There are 4 nested groupings, the coarsest first. Each group lies inside one group of the grouping before and may be the whole of it. The rows also spread widely along 14 directions, which tell nothing about the answers.
In the rows, zero is written as 128.
Known rows, each followed by its group in each grouping:
[119 104 124 125 168 145 168 135 138 143 161 172  63 103 164 125  91 142
 125 105 139 102 145 129 162 106] | Q_696 zazom bif Nupuf
[113 151 126  91 158  97 135 101 183 127 164 148 163 136 148 104 144 150
 109 105 152 107 127 116 138 138] | Q_832 nudib kazu relos
[ 81 150 169  98 105 127 131 105 104 100 112 156 123 123 178 175 123 150
 145  98 134  90 122 121 121  49] | Q_832 Kupum dumo lesu
[116 186 151 159 149 108  99 150  82 105 102 107 139 137 124 138 131 117
 128 159  91 155 107 130 115 123] | Q_832 Nof Loniv niv
[ 91 170  99 116 131  81 123 100 146 141 155 133 161 136 146  99 129 137
 152  88 106  75 105 116 156 160] | Q_696 mokup pil Domub
[123 126 159 157 115 142 151 141 127 114 105 105  78 111 129 141 100 121
 164  96 172 132 118 167 111  83] | Q_832 Nof Loniv Kerok
[142 167 140 143 104  89  90 122 142 182 102 111  90 118  76  66 149 124
 139 105 114 135 113 164  87 121] | Q_696 mokup pil ferek
[ 84 155 135 109 138  67  84 142 161 143 200 131  96 139 143  87 133 120
 159  79 127 160 136  96 147 150] | Q_696 Genav Nilev radad
[120  90 106 175 140 147 191 147 148  69 170 140 150 139 129 131  74 133
 157 130 192 136 168 110 151 159] | Q_696 zazom Putil Vuve
[108 129 137 129 125 135 108 108  87 151 136  96  63  82 182 171 117 110
 120 134  91 111  76 153 152 108] | Q_832 nudib Fel runag
[ 98 125 125 134 149 121 130 142 172 129 148  92 146 141  93 124 160 105
 128 149 192 109 116  98 175 172] | Q_832 Kupum Nazed Lozi
[ 48 187 141 176 126  96 107 153 142  94 122  95 128 133  93 105  56 150
 133  84 170 115 150 126 132  79] | Q_696 Genav rez Gog
[167  83  92  99 155 141 133 150 139 183 109 120 104 133 128 109 125  87
 148 124 106  97 131 142 137 157] | Q_696 mokup gida Nef
[112 157 118 185 153 114 124 145 124 136 117 150 153 134  95 109 110 139
  92 156 106 121 154 124 141 129] | Q_832 nudib Fel Laren
[192  60 167  96 104 134 138 125 178 159 111 125 112 131 145 147 177 115
 143 106 185  99 167 165 103  97] | Q_696 mokup gida Nol
[ 99 184 156  85 160 101  91 117 111 135 152 122  87 116 149 124 181 121
 141 149 102 146  54 100 135 143] | Q_832 Nof zot Gifi
[119 127 141 101 118 125  77 110 143 168 169 130  44  84 129 125 149 134
  88 158 126 116 110 118 144  88] | Q_696 Genav Dufur dugir
[126  78 136 118 126 152  96 148  94 159 121  97 148 165 106 121 146  91
  83 153 118 176 145 103 132 182] | Q_696 Genav Dufur fere
[104 153 162 112 104 107 116 101  78 119 113 109 183 157 185 129 117 139
 116  66  94 162 121 148  85 139] | Q_696 Genav Nilev gudot
[ 93 175 103 153 153 118  87 156 150 103 118  81 136 132  55  87  52 127
  93 152 160 133 139 111 126 115] | Q_696 zazom Putil mam
[114 138 171 173  82 108 114 133 103  90 119 142 186 162 116 167 162 128
 141 160 142 147 169 110 114 103] | Q_832 Kupum dumo pud
[148  72 109  70 139 164 123 125 139 108 126 105 185 164 134 147 109 100
 105 162 154 136 141  94 114 149] | Q_832 Nof Loniv niv
[128 178 114 128 142  81 101  83 137 123 167 137 177 126 162 107 122 155
  82 133  89 117 122 133 125 142] | Q_696 zazom bif Nupuf
[ 98 196 137 164 189 113 193 142 116  96 113 170 119 119 152  94  87 187
 152  69 131 108 119 152 120 118] | Q_696 Genav Nilev radad
[161  54 125 109 103 190 172 100  85 104 108  93 135 118 186 181  94 121
 134 129 144 121 111 159  98 129] | Q_696 Genav rez Gog
[128 155 142 134 138  89  56 139 129 158 174 132  64 107 123 114 139 109
  93 165  89 182 135 123 124 113] | Q_832 Kupum dumo pud
[101 109 136 148 147 117 159 170 173 150 146 166  98 142 110  89 106 140
 149  70 176 116 186 119 150 118] | Q_696 Genav Nilev radad
[102 139 141  83 147 119 130 120  88 191 128 139  43 105 188 126 148 111
 165  68  71  96  72 142 154 130] | Q_696 mokup pil Domub
[ 98 138 116 158  84  99  86 116  94 125 150 144 175 149 136 132 104 129
 115 138  75 132 162 105 129 119] | Q_696 Genav Dufur dugir
[141 109 157  64 103 123  81 102  93 129 131 103 125 131 193 165 141 111
 121 123 100 149 113 132  94 109] | Q_696 mokup gida Nol
[149 147  85 110 161 142 150 119 114  87 135 137 118 110 132  94  68 150
 137 152 118 147  96 131  86 140] | Q_696 mokup gida Nef
[145 109 151 137 120 128 154 139 110  90 152 110  90 120 158 159 140 103
 208 127 156 179 106 135 110 138] | Q_832 nudib kazu relos
[134  95 113 151 103 143 132 133 134 165 141 142  92 129  61  89 149 108
 146 164 148 137 124 105 144 157] | Q_696 zazom bif Nupuf
[117 157 150  62 140 132  85 113 102 160  90 113 100 118 122 119 155 129
  94 143 106 108  83 120 111 102] | Q_696 mokup pil Domub
[169  60 119  73 125 150  78 157 125 207  90 107 105 148 107 125 145  68
 113 149  98 120 155 120 119 132] | Q_696 Genav Nilev gudot
[136 105 140 190 107  96 146 137 167 131 114  83 187 152 137 143 119 104
 153  73 168 105 178 177 130 141] | Q_832 nudib Fel runag
[116  85 112 103 123 133  72 170 124 183  96  49 106 152 106 137 118  51
 153 110 117 100 133 121 156 143] | Q_696 Genav Dufur fere
[174  87  98 164 139 133 143 133 155 154 122  93 190 154  88  83 114 115
  69 144 147 150 166 152 114 207] | Q_696 mokup pil Domub
[174  87 117 162 148 155 148 145  95 156 113 107 111 114 151 157 136 104
 112 170  97 110 126 162 150 162] | Q_696 Genav Nilev gudot

New rows. What belongs after each?
[116  96 117 150 145 139 172 152 153  92 139 145 149 146 138 153  89 125
 160 131 172 101 170 109 152 117] | Q_832 Nof zot Gifi
[137 150 139 235  89 106 167 105 114  85 138 126 188 130 127 151 147 146
 152 164 137 129 123 154 127 157] | Q_832 Nof zot Gifi
[116 120 135  67 168 169 138 133  99 146 102 152  63 113 163 108  47 136
  93  82 107 156 118 140  84  75] | Q_832 Nof Loniv niv
[126  97 142 136 119 180 142 151 108 173  53 119  91 129  55  95 102 127
  85 134 158 125 141 142 105 103] | Q_696 mokup pil Domub
[143 148 130 207 106 106 125 106 115 126 163 115  83  73 150 143 106 148
 102 154 109 121 121 181 138 109] | Q_696 mokup pil Domub
[133  95 134 101 135 155 140 147 140 138 124 173  83 131  92 115 134 127
 149 153 165 115 149  91 132  93] | Q_696 zazom bif Nupuf
[146 101  89 151 109 109 111 121 168 129 184 131 161 144  89 111 148 109
 136 188 146 121 152  91 158 172] | Q_696 zazom bif Nupuf
[142  81 136  96 146 158 109 181 108 180  79  61  63 139  87 105 126  62
 157 117 139 163 114 133 113 160] | Q_696 mokup pil ferek
[150 163 108 123 144 106 156  93 133 109 153 165 104  93 176 117 111 167
 162 115 105  91 100 154 110 112] | Q_696 mokup pil ferek
[148 132 150 217  60  92 103  94  89 156 146 114 126 106 153 155 161 114
 129 142  70 152 122 182 119 134] | Q_832 nudib Fel Laren
[136 133 172  78 160 119 122 135 158 150 131 142  79 123 155 135 178 121
 143 108 151 114 117 129 129  95] | Q_832 Nof Loniv niv
[128 161 126 160 110 100  66 133 106 118 155 140  80  97 124 165 132 114
 135 210  83 123 125 115 137  72] | Q_832 Kupum dumo pud
[135 126 115 150 146 105 133 131  89 158 131 137 170 151 177 140 147  95
 130 120  51 129 131 138 148 192] | Q_832 Kupum dumo lesu
[140 167 107 155 153 113 122 117 141  83 149 157 179 127 109 110 104 164
  81 191 128 126 152 110 115 125] | Q_696 zazom Putil Vuve
[145 151  72 152 159 119 142 135 181 114 137 167 147 126  79  92 100 144
 133 176 139  80 139 111 137 121] | Q_832 Nof Loniv niv
[139 145  78 176 153 109 103 135 152 185 155 108  65  88 100  85  88 105
  99 162  84 119 103 155 152 153] | Q_832 Nof zot Gifi
[107 156 166 104  65 111  79  98 106 119 101 104 166 159  85 105 149 130
 129 126 146 165 114 110  70 107] | Q_696 zazom bif Nupuf
[151  67 122  86 123 159 146 141 154 167 106 161 121 154  87  91 136 108
 138 118 162 125 161 106 111 136] | Q_696 zazom Putil Vuve
[127 133 161 190 105 114 125 119  74 157 135  75 143 137 135 103 161 113
 100 104 102 206 103 169 114 216] | Q_696 Genav Dufur dugir
[147 149  96 139 197 108 143 145 171 107 143 117 132 114 171 134  61 128
 125 110 128  85 147 162 142 111] | Q_832 Nof Loniv Kerok
[103 124 204 141  51 159 133 112  94 134  57 122 109 127  89 144 164 158
 126 119 183 116 118 146  89  56] | Q_696 Genav Nilev radad
[159 129 107  95 107 103  95  83 158 104 173 141 159 121 149 132 117 139
 106 167 121 139 136 121  91 104] | Q_832 nudib kazu relos
[105 124 114 109 125 173 149 136  87 139  57 126  81 112 115 125  44 123
 148  99 117 103 102 147  96  63] | Q_832 nudib kazu relos
[157  73 122 170 110 145 117 143 129 134 134 111  99 104 151 173  65 106
 100 146 127 110 187 163 139  79] | Q_696 zazom Putil Vuve
[137 145 168 157 106 105 132 133  81 159 111 166  69 116 156 134 165 131
 183  89  80 128 123 160 112  98] | Q_696 Genav Dufur fere
[162 159 138 123 175 136 136 124  99 139 120 154  57  86 143 111 131 144
 100 161  91 160  89 156  90 120] | Q_832 Kupum dumo lesu
[115 167 163 118 109  88  89 135 105 125 127 140  81 120 155 127 121 129
 170  92  99 147 132 140  93  66] | Q_696 mokup gida Nef
[130 134 142  87 135 121  88 158  64 162  66 120 109 148 157 139 118  88
 163  99  53 125 125 136  97 102] | Q_696 mokup gida Nol
[ 54 175 165 148  93 107 116  95  79 142 116 106 174 156 125 105 149 131
 110  93 108 160  77 122 124 173] | Q_832 Nof zot Gifi
[ 98 184 192  76 160 112 101 137  97 129  95 132 136 154 125 115 211 144
 124 130 130 144  92  95 110 134] | Q_696 Genav Nilev radad
[129  77 134 108 134 165 196 134 112 106 138 169  98 135 164 142 113 122
 193 109 155 148 121 110 119 137] | Q_832 Nof zot Gifi
[137 115 122 138 111 122 136 117 119  79 142  85 195 154 130 154 158 112
 165 167 160 129 113 107 133 186] | Q_696 mokup pil Domub
[156 107 150 165 137 156 145 149  51  96  87 125 151 143 161 157  80 133
 102 132  96 178 167 158  80 117] | Q_696 Genav Dufur fere
[192 133  81 163 160 101 105 165 182 124 148 112  92 104  80 118 119  95
 164 204 133 118 143 137 128 120] | Q_832 nudib kazu relos
[168 130  61 145 131 113 139 133 181  83 148 159 167 132  84 105 103 141
 175 191 151  80 154 105 120 124] | Q_696 mokup gida Nef
[166 118  80 144 155  96 101 137 121 167 168 100 103 114 170 107  86  94
 123 119  51 150 130 160 130 181] | Q_696 Genav Nilev radad
[ 83 133 113  98 166 112 135 132 174 165 122  81 167 156 125  84 101 108
 107  48 156 107 122 134 151 177] | Q_832 nudib kazu relos
[117 156 163 119 112 126 157  80 120 145 146 196  77  93 155 116 165 175
 126 107 129 103  95 139 126  93] | Q_696 zazom Putil mam
[100 219 134 142 108  54  36 105 152 182 131  90 100 108  88  73 137 122
  94 112  87 131  94 157 108 108] | Q_832 Kupum dumo pud
[107 127 161 102 103 120 122  87 145  93 182 132 150 140 134 116 169 159
 113 128 185 167 116  97 113 151] | Q_696 Genav Dufur fere
[121 128 166 127 141 164 147 134  72 181  41 102 112 135 115 114 138 118
  99  97 117 118  99 165 114 131] | Q_696 zazom bif Nupuf
[124 107 120 147 136 144 180 110 136  84 151 105 174 134 171 159 112 127
 139 122 170 112 114 139 151 165] | Q_832 Nof Loniv Kerok
[ 95 182 155  48 139  95  86 105 125 113 130 126 108 122 188 129 108 148
 138  72 114 111 101 128  95  69] | Q_696 mokup gida Nol
[ 63 119 174 160  50 135 118 117  96 181 126 142  63 120 102 133 167 109
 155 105 134 121  98 123 162  96] | Q_832 Nof Loniv Kerok
[143 137 161 165 136  99 111 147 100 142  95  57 156 144 156 139 119 101
 109  88 108 155 149 183 108 150] | Q_696 mokup pil Domub
[ 90 164 145 174 118 102 101 124  91 138 149 142 147 142 110 103 153 142
  94 143  93 160 126 110 143 162] | Q_696 Genav Dufur fere
[106 142  82 205 133 132 109 155 100 107 145 108  90  95  99 131  21 116
 100 187 103 149 138 131 136 102] | Q_832 Kupum Nazed Lozi
[159 119 136 129 159 138 102 147  71 113 113  52 122 121 173 196 157  84
 140 183  95 123  90 141 147 161] | Q_696 Genav Dufur fere
[103 147 145 219  71 113 120 101  98  93 146 107 192 135 115 158 139 137
 102 189 129 146 123 127 139 147] | Q_832 Nof zot Gifi
